The rows of a group lie close to one hidden flat surface of 14 dimensions, which passes through zero. Surfaces can cross.
In the rows, zero is written as 128.
Some rows, each with its group after it:
[117 193 131 144 166 101 139  63 112  73  87 196 126 162 138 152 130 103
 109  96 118  28 186] => z_248
[167  76 118 123 107 138  93 133 168 145 157 111 119 114 121 121 102 151
 173 202 123 131 111] => z_813
[ 84 144 118 103  78 107 174 185  68 164 150 134 176 114 186 151 147 133
 131  77 128 158 165] => z_326
[126 108 138 102  72 114 127 145 156 131 147 129 132 127 152 114 147 116
 141 130 141 190 130] => z_813
[177 104 140 124 123 144  91 128 204  94 133 117 139 135 127 113 147 112
 133 156 154 143 120] => z_5
[119 127 141 154 134  69 128  96 135 130 101 133 146 129 154 114 125 138
 118 155 113 130 162] => z_248
[123 137 133 148 144 118 136 153 108 109 153 137  46 121 165  87  93 142
  94 205 126 113 153] => z_813
[ 74 164 143 173 122 128 125 122 106 176 122  67 127 119 124 116  83 163
 142 122 113 129 114] => z_248
[100  82 141  88 101 106 129 152  71 153 176 139 159 125 120 110 118 141
 164 144 159 182 111] => z_813
[107 106 115 129 138 134 117  69 101 155  98  79  85 169  99 110 178 152
  94 122 134 121  89] => z_248
[146 155 116 156 126 193 128 155 146 119 197 102  79 136 125 130 142 138
 130 121 110 124 143] => z_326
[141 158 129 162 147  33 122 110 129 130 136 144 100 165  91 107 147 118
  93 154 170 179  95] => z_5
[106 142 101 117 144 144 124 166 104  74 165 113  43 144 133 108  93 132
  82 133 132 115 119] => z_813
[149 137 113 191 122 108  99 100 182  74 173 121  87 153  66  98 136 109
 153 151 153 160  92] => z_248
[107  85 133 111  33  93 129 154  86 141 162  99  86  86 147  85  86  56
 122 158 146 102 184] => z_248
[132 133 129 113 144 202 120 148 116 141 125 101  68 139 144 116 134 158
 105 145 136 104  78] => z_813
[136  77 146 127 152 130 125  73 153 151 149 116 182 137 135  96 127 158
 139 167  94 142 154] => z_5
[137 129 151 104 181 201 114 157  84 122  62 115 150 100 167 166 117 158
 129 127 134  59 141] => z_5
[163 110 148 148 174 113 116  89 185 117 101 148 120 126 136 125 154 146
 132 169  94 155 148] => z_5
[126 145 161 182 134  82 130 122  54 173 108 111 149 122 120  71 103 162
  76 159 143 122 116] => z_326
[127 116 110 114 116 137 150 155 162  96 177 138  43 132 122  86 140  97
  92 139 123 182 105] => z_813
[126 166 160 151  93 121 106 138 113 116  59 114 142 105 144 129 124  95
 137 108 176  95 128] => z_813
[151 117 121 137 130 135 141 168 164 151 138 125 124  84 120 140 133 125
 147 128 101 186 128] => z_248
[159 152 128 179 160 171 116  97 168 116 175 131  84 155  96 131 168 153
 166 143 118 146 125] => z_5
[187 156  93 138  99 145 129 170  89 172 133 152 158 147 118 145 138 179
 123 113 141  91  74] => z_326
[109 166 122 165 116 103 131 115 117  84 169 131 112 158 116  98 136 120
 113 111 157 136 127] => z_248
[134  99 159  83 176 230 123 145 180 152 134  75 117 102 133 114 121 131
 108 131  84 156 116] => z_248
[155  84  89 142 122  98 160 154 138 130 137 124 163  86 113  93  81  87
  75 169 115 101 118] => z_813
[ 87 107 159  40  89 168 131 130 127 177  94 126  83 118 167 129 122 110
 121 109  97 128 139] => z_326
[164 136 175 154 140 141  85  91 188 157 109 114  97 150 131 129 184 161
 169 169 140 179 121] => z_5
[111 141 187  49  82 115 112 107 128 201 115 140  90 169 152 125 143 108
 139 139 153 136 129] => z_5
[125 136 146 173 164  91 122 111 139 159  37 114 117  84 130 159 133 141
 138 134  90 152 159] => z_813
[ 69 133 132  88 146 120 125 133 105 131 138 115  72 170 150 133 155 183
 123  99 114 215 128] => z_813
[ 70 129 124 132 162 140 102  48 160 128  84  91  99 153  92 151 110 132
 170 121 115 110  91] => z_326
[ 57 124 136 153 161  72 144 113  74 114 121 114 142 114 130 126 110 129
 133 129 144 159 151] => z_326
[129 111  81 100  84  84 109 146 104 116  88 169  36 130 126 162 115 125
 150 150 142 108  96] => z_248
[155 154 102 114 135 102 150 179  96 167 146 136 133 138 115 156 174 125
  88 102 149 171  88] => z_5
[137 153  99 139  98 115 136 109 188 130 134 154  85 152 139 145 152 136
 141 121  94 145 127] => z_813
[147 168 155 111 100  85 122 104 168 157 146 153  99 176 163 134 164 120
 119 145 131 151 160] => z_5
[101 113 104 155  78 105 108 108  96 128 180  70  48 157 129  82  93 136
 111 181 135  88 144] => z_248
[105  83 123 108 133 147 112  90 212  87 162  75 129 155 117  96 142 104
 115 132 132 183 111] => z_326
[151 115 109 142 203 134 123 139 112 127 119 101 178 128 129 170 133 181
 119 124 100 119 144] => z_813
[143 138 144 141  69  73 138 151 152 155 148 154  98 136 189  96 150 152
 118 154 115 200 165] => z_326
[141  88 147 136 109 116 130  95 174 158 140 127 183 101  72 109 138  92
 162 128 128 185 112] => z_248
[115  87 121 120  53 150 146 140 174 111 108 128 177  67 143 123 131  85
 175  76 110 154 143] => z_5
[159 132 132 167 155  84 138 166  97 206 104  94 137  78 119 144 120 130
 100 166 116 139 136] => z_5
[129 136 130 128 176 130 152  83 112 129 153 175 128 153  76 133 161 130
 134 111 112 140 126] => z_248
[145 142 158 137 105 156 119 127 122 178 102 126 113  97 120 137 128 119
 158 132 121 107 135] => z_326
[165 113  85 149  83 122 115 151 159 132 144 128 128 102  64 137 107  96
 162 132 139 126  78] => z_326
[132 132  95 107 178 119 135 152 153  29 194 185  50 179 163 117 151 145
  89 150 124 171 150] => z_326
[109 141 137 135 120 152 122 132 175  97 188  90 124 141 131  84  76 111
 110 127 123 128 138] => z_248
[101 138 144 107 113 141 114 102 119 102 120 114 122 157 131  95  93 110
 105 126 163  71 114] => z_813
[126 157  77 144 146  71 175 152 115 108 146 154 121 137 175 127 115 146
  59 125  74 116 179] => z_326
[120  90  87  79  65 115 114 111 182  98 152 147  90 154 107 104  70  87
 136 145 132 103  75] => z_813
[136 156  59 172 132 103 135 162 114 103 138  86 145 162 145 113  92 164
  42 122 118  82 107] => z_326
[132 111 126  53  88 148 147 144 112 159 121 163 131 127 154 155 167 117
 140 101 126 134 139] => z_248
[137 121 163 112 139 155 128 117  99 140 170 176  93 143 132 112 144 159
 163 179 153 144 119] => z_813
[169 130  94 109 169 117 149 117 162 160 113 136 140 142  83 156 168  93
  66  95 101 138  91] => z_5
[151 110  94 139 139 105 130 106 161 117  79 121 200 137 105 145 151 134
 112  96 127 134  82] => z_5
[137 122 127 136 204 155 103  91 131  74  89 139  93 127  80 129 105 120
 115 145 129  73 100] => z_5
[ 76 156 148 112 151 105 140 103 158 138  56 146 120  93 135 134  73  99
 116 102  74 122 139] => z_248
[127 128  82 143 132  77 144 107 106 166  92 121 140 143  98 102  83 153
  63 131  87  91  81] => z_326
[100 123 153  74 130 183 110 139 113 121 119 101 142 141 161 145 133 128
 143 109 160 103 127] => z_326
[179 132 144 145 154 109 146  98 157 139 132 151 174 117  87 127 177  70
 106 116 132 148 152] => z_5

New rows, each followed by its group:
[163 120 127 103 100 109 111 134 181 195 105 127  90 129 151 152 143 147
 153 169 105 163 118] => z_5
[139 119 123 126 157 134 143  57 170 157 114 150 131 141 105 119 144 126
 117 142  85 110 123] => z_813
[108 139  92 141  53  99 136 128 160 136 134 126 152 132 190 141  86 149
 157 123  89  86 177] => z_5
[161 158 205 156 130 172 117  82 158 108 112 126 171 133 137  95 170  91
 132 128 166  95 159] => z_813
[139  87 109 118 164 181 130 146 101 151 161 119 116  68  21 166  96  78
 167 107  95 110 111] => z_813
[ 81 142  63 168 149 134 161 145  90 147 115  97 103 124 170 154 108 219
 116 109  43 113 137] => z_5
[106  91 170  83 122 181 104 112 149 157  80  52  74 121 170 100 124 114
  91 151 109 107 148] => z_248
[ 94 139 180 132 133 164 131 118 127  99 166  92 133 113 158 120 144  89
 152 108 141 132 201] => z_326
[ 90 182 160 146 153 120 122 106 168 125  91 116 142 129 163 114  72 141
 119 124  88 111 157] => z_248
[103 141  98 118 119 109 133 149 121  53 151 147 146 167 200 111 106 156
  96 126 132  98 163] => z_5
[107 144 154 147 149 121 156 103 124 190  89 127 185  88 108 141 132 116
 140  80  90 150 140] => z_248
[102 125 141 178 132 118 118 121 120 155 113  77 164  85 149 162  94 142
 191 153 121 102 181] => z_326
[147 111 127 151 150 109 115 161 158 108 129 125 104  81 106 161 149 105
 157 118 107 201 160] => z_813
[129 151 159 124 127 128 130 106 126 160 111 139 139 132 143 139 139 120
 132 124 119 108 163] => z_5
[ 59  97 132  97  74 111 137 113  97 182 183 111 187 147 140 139 145 167
 208 112 151 198 113] => z_326
[147 146 105 114 106 120 120 166 158  75 175 198  90 128 104 139  94 107
 182 132 149 145 102] => z_248
[112 148  96 134 149 101 132 147 169  29 115 126 128 142 174 143 135 106
  85 103 138 130 154] => z_326
[ 60 121 100 136 123 138 159 102 126 127  81  93 128 120 136 119 117 144
 110  75  79 148 116] => z_5
[145 135 106 158 153 133 137 161  98 109 128 100 132 133 152 134 162 149
  79 127 141 122 137] => z_248
[103  99 157 126  93 146 113 136 126  97 112 107 164 100 158 102 106 121
 154 134 157 127 142] => z_5
[121 122  60 136  87  78 155 137 127 163 164 140 108 113  83 144  79 103
 133 123  98 119 107] => z_5
[163 121 108 169 144  81 143 151  69  77 153 170 149 109 103 131 147 106
 120 143 171 122 138] => z_248
[136  89 148 138 173 117 131 182  53 165 131 126 136  63 118 139 116 158
 151 179 131 171 140] => z_813
[164 112 130 101 108 182 119 178 112 108 193 126 145 142  97  97 144 115
 114 122 180 139  78] => z_326
[136 122 165 128 120 143  78  98 167  81 118  88 166 117 125 115  73  66
 144 128 144  44 179] => z_813
[106  66 128 115  99 108 106 113 120 167 118  62 124 100 141  87  51 128
 122 201 111  88 140] => z_248
[132 156 151 157  82 124 112  50 161 159  91 137 138 168 134  91 147 144
 151 151 160 100  87] => z_813
[ 96 142 104 150 103  52 131 107 140  99 158 172  67 157 149 107  94 142
 138 160 105 141 157] => z_5
[136 135 123 141 123 105 155 128 113 148 137 166 187 107  87 146 130 117
 162  96 134 152 112] => z_248
[124 160  74 171 138  92 145 123 124 101 117 124 107 138 120 145 115 123
  82 109 100  82 132] => z_248
[168 141 136 147 172 148 124 132 185  99  96 125 172 115 129 146 151 120
 119 111 117 133 127] => z_248
[152 149 134 128 113 146 143 115 154 144 107 166  93 147 182 112 145 148
 119 170 122  88 125] => z_813
[114 148 159 119 145 190  98 150 158  72 147  90  40 148 160  94 119 126
 102 141 143 141 135] => z_248
[129 125 155 139  90 133 134 125  77 171  55 105 115  79 110 155 170  77
 144  98 146 115 135] => z_248
[182 127 131 134 146 139  93 114 129 136 110 129 118 160 110  98 107 166
  99 172 141  81  80] => z_326
[ 96 126 125 128 150 102 106 126  77  97 157 134 135 141  92 140  93 137
 156 119 146 118 136] => z_813
[131 173 127 198 107  95 122  96 148  77 108 122 144 180 112  70 170 137
  93 124 217 156  47] => z_813
[150 137 138 143 137 154  91 165 127  91 136  97 154 118 106 166 144 127
 173  96 164 149 131] => z_813
[110 137 159 120 120 107 101 118 138 107  91 139 141 131 142 106  95 114
 139 146 158 106 125] => z_248
[136  89 169  97 168 140  76 110 160  97 103  88 166 161 137 113 183 164
 131 132 175 210  90] => z_813
[132 129  92 121 104 143 107 135 166 117 129  95 147 164 119 124 124 150
 126 107 147 136  64] => z_248
[192 132 196 140 105 131  83 125 172 102  93 139 162 115 145  93 160 101
 140 160 180 123 143] => z_326
[122 116 136 175 152  87 136  71  71 158 142 158 102 140  58 119 176 146
 158 145 137 170 112] => z_248
[149 164  97 131  85 113 133 107 150 170  83 151 160 149 130 168 128 142
 136  89  95  81 110] => z_326
[123 119 111 134  72  95 140 151 122 153 169 119 139 132 117  90 138 132
 114 122 136 195  92] => z_326
[101 172 219 101 100 137 114 100 176 116 113 161 148 144 179  98 144 106
 165 109 150 162 170] => z_248
[126 149  98 148  97 103 124 121 124 155 114 128 158 168 145 142 142 188
 148 125 145 129  86] => z_813
[159 132 127  89 140 115 107 127 133 135 125 154 164 183 154 147 161 167
 119 136 155 130 105] => z_5
[108 155 164 135 138 114 143 104  55 143 113 156 153 132  90 107 144 110
 116  97 166 124 110] => z_326
[183 147 141 115 160  87 138 158 146 185 155 128  93 142 162 136 166 123
  58 171 111 166 164] => z_5
[189 174 124 127  78  93 112 130 152 162 173 194 117 161 121 172 151 127
 194 150 152 112 143] => z_5
[ 99 113 118 110 118  92 113  92 104 117  98 124 138 167 124 109 130 139
 110 124 162 115  87] => z_248
[135 164  97 145 208 158 152 177 108 135 104 139 143 100 113 176 117 169
 112  92  91 134 103] => z_248
[ 88 120 113 118 125 136 118  85 165 138  74 117 111 113  86 180 127 101
 191  96 118 127  99] => z_326
[ 84 127  95 114 114 111 159 138  86 101 129 168 118 108 125 136 103 132
 139  94 108 124 133] => z_5
[112 128 141  93 129  95 132 125 110 163  55 165 129 121 157 142 145 147
 128 121 118 139 126] => z_326
[ 78 143 160 131 105 157 104 170  73  86 188  54  92 111 120  96  83  84
 122 101 168 125 161] => z_813
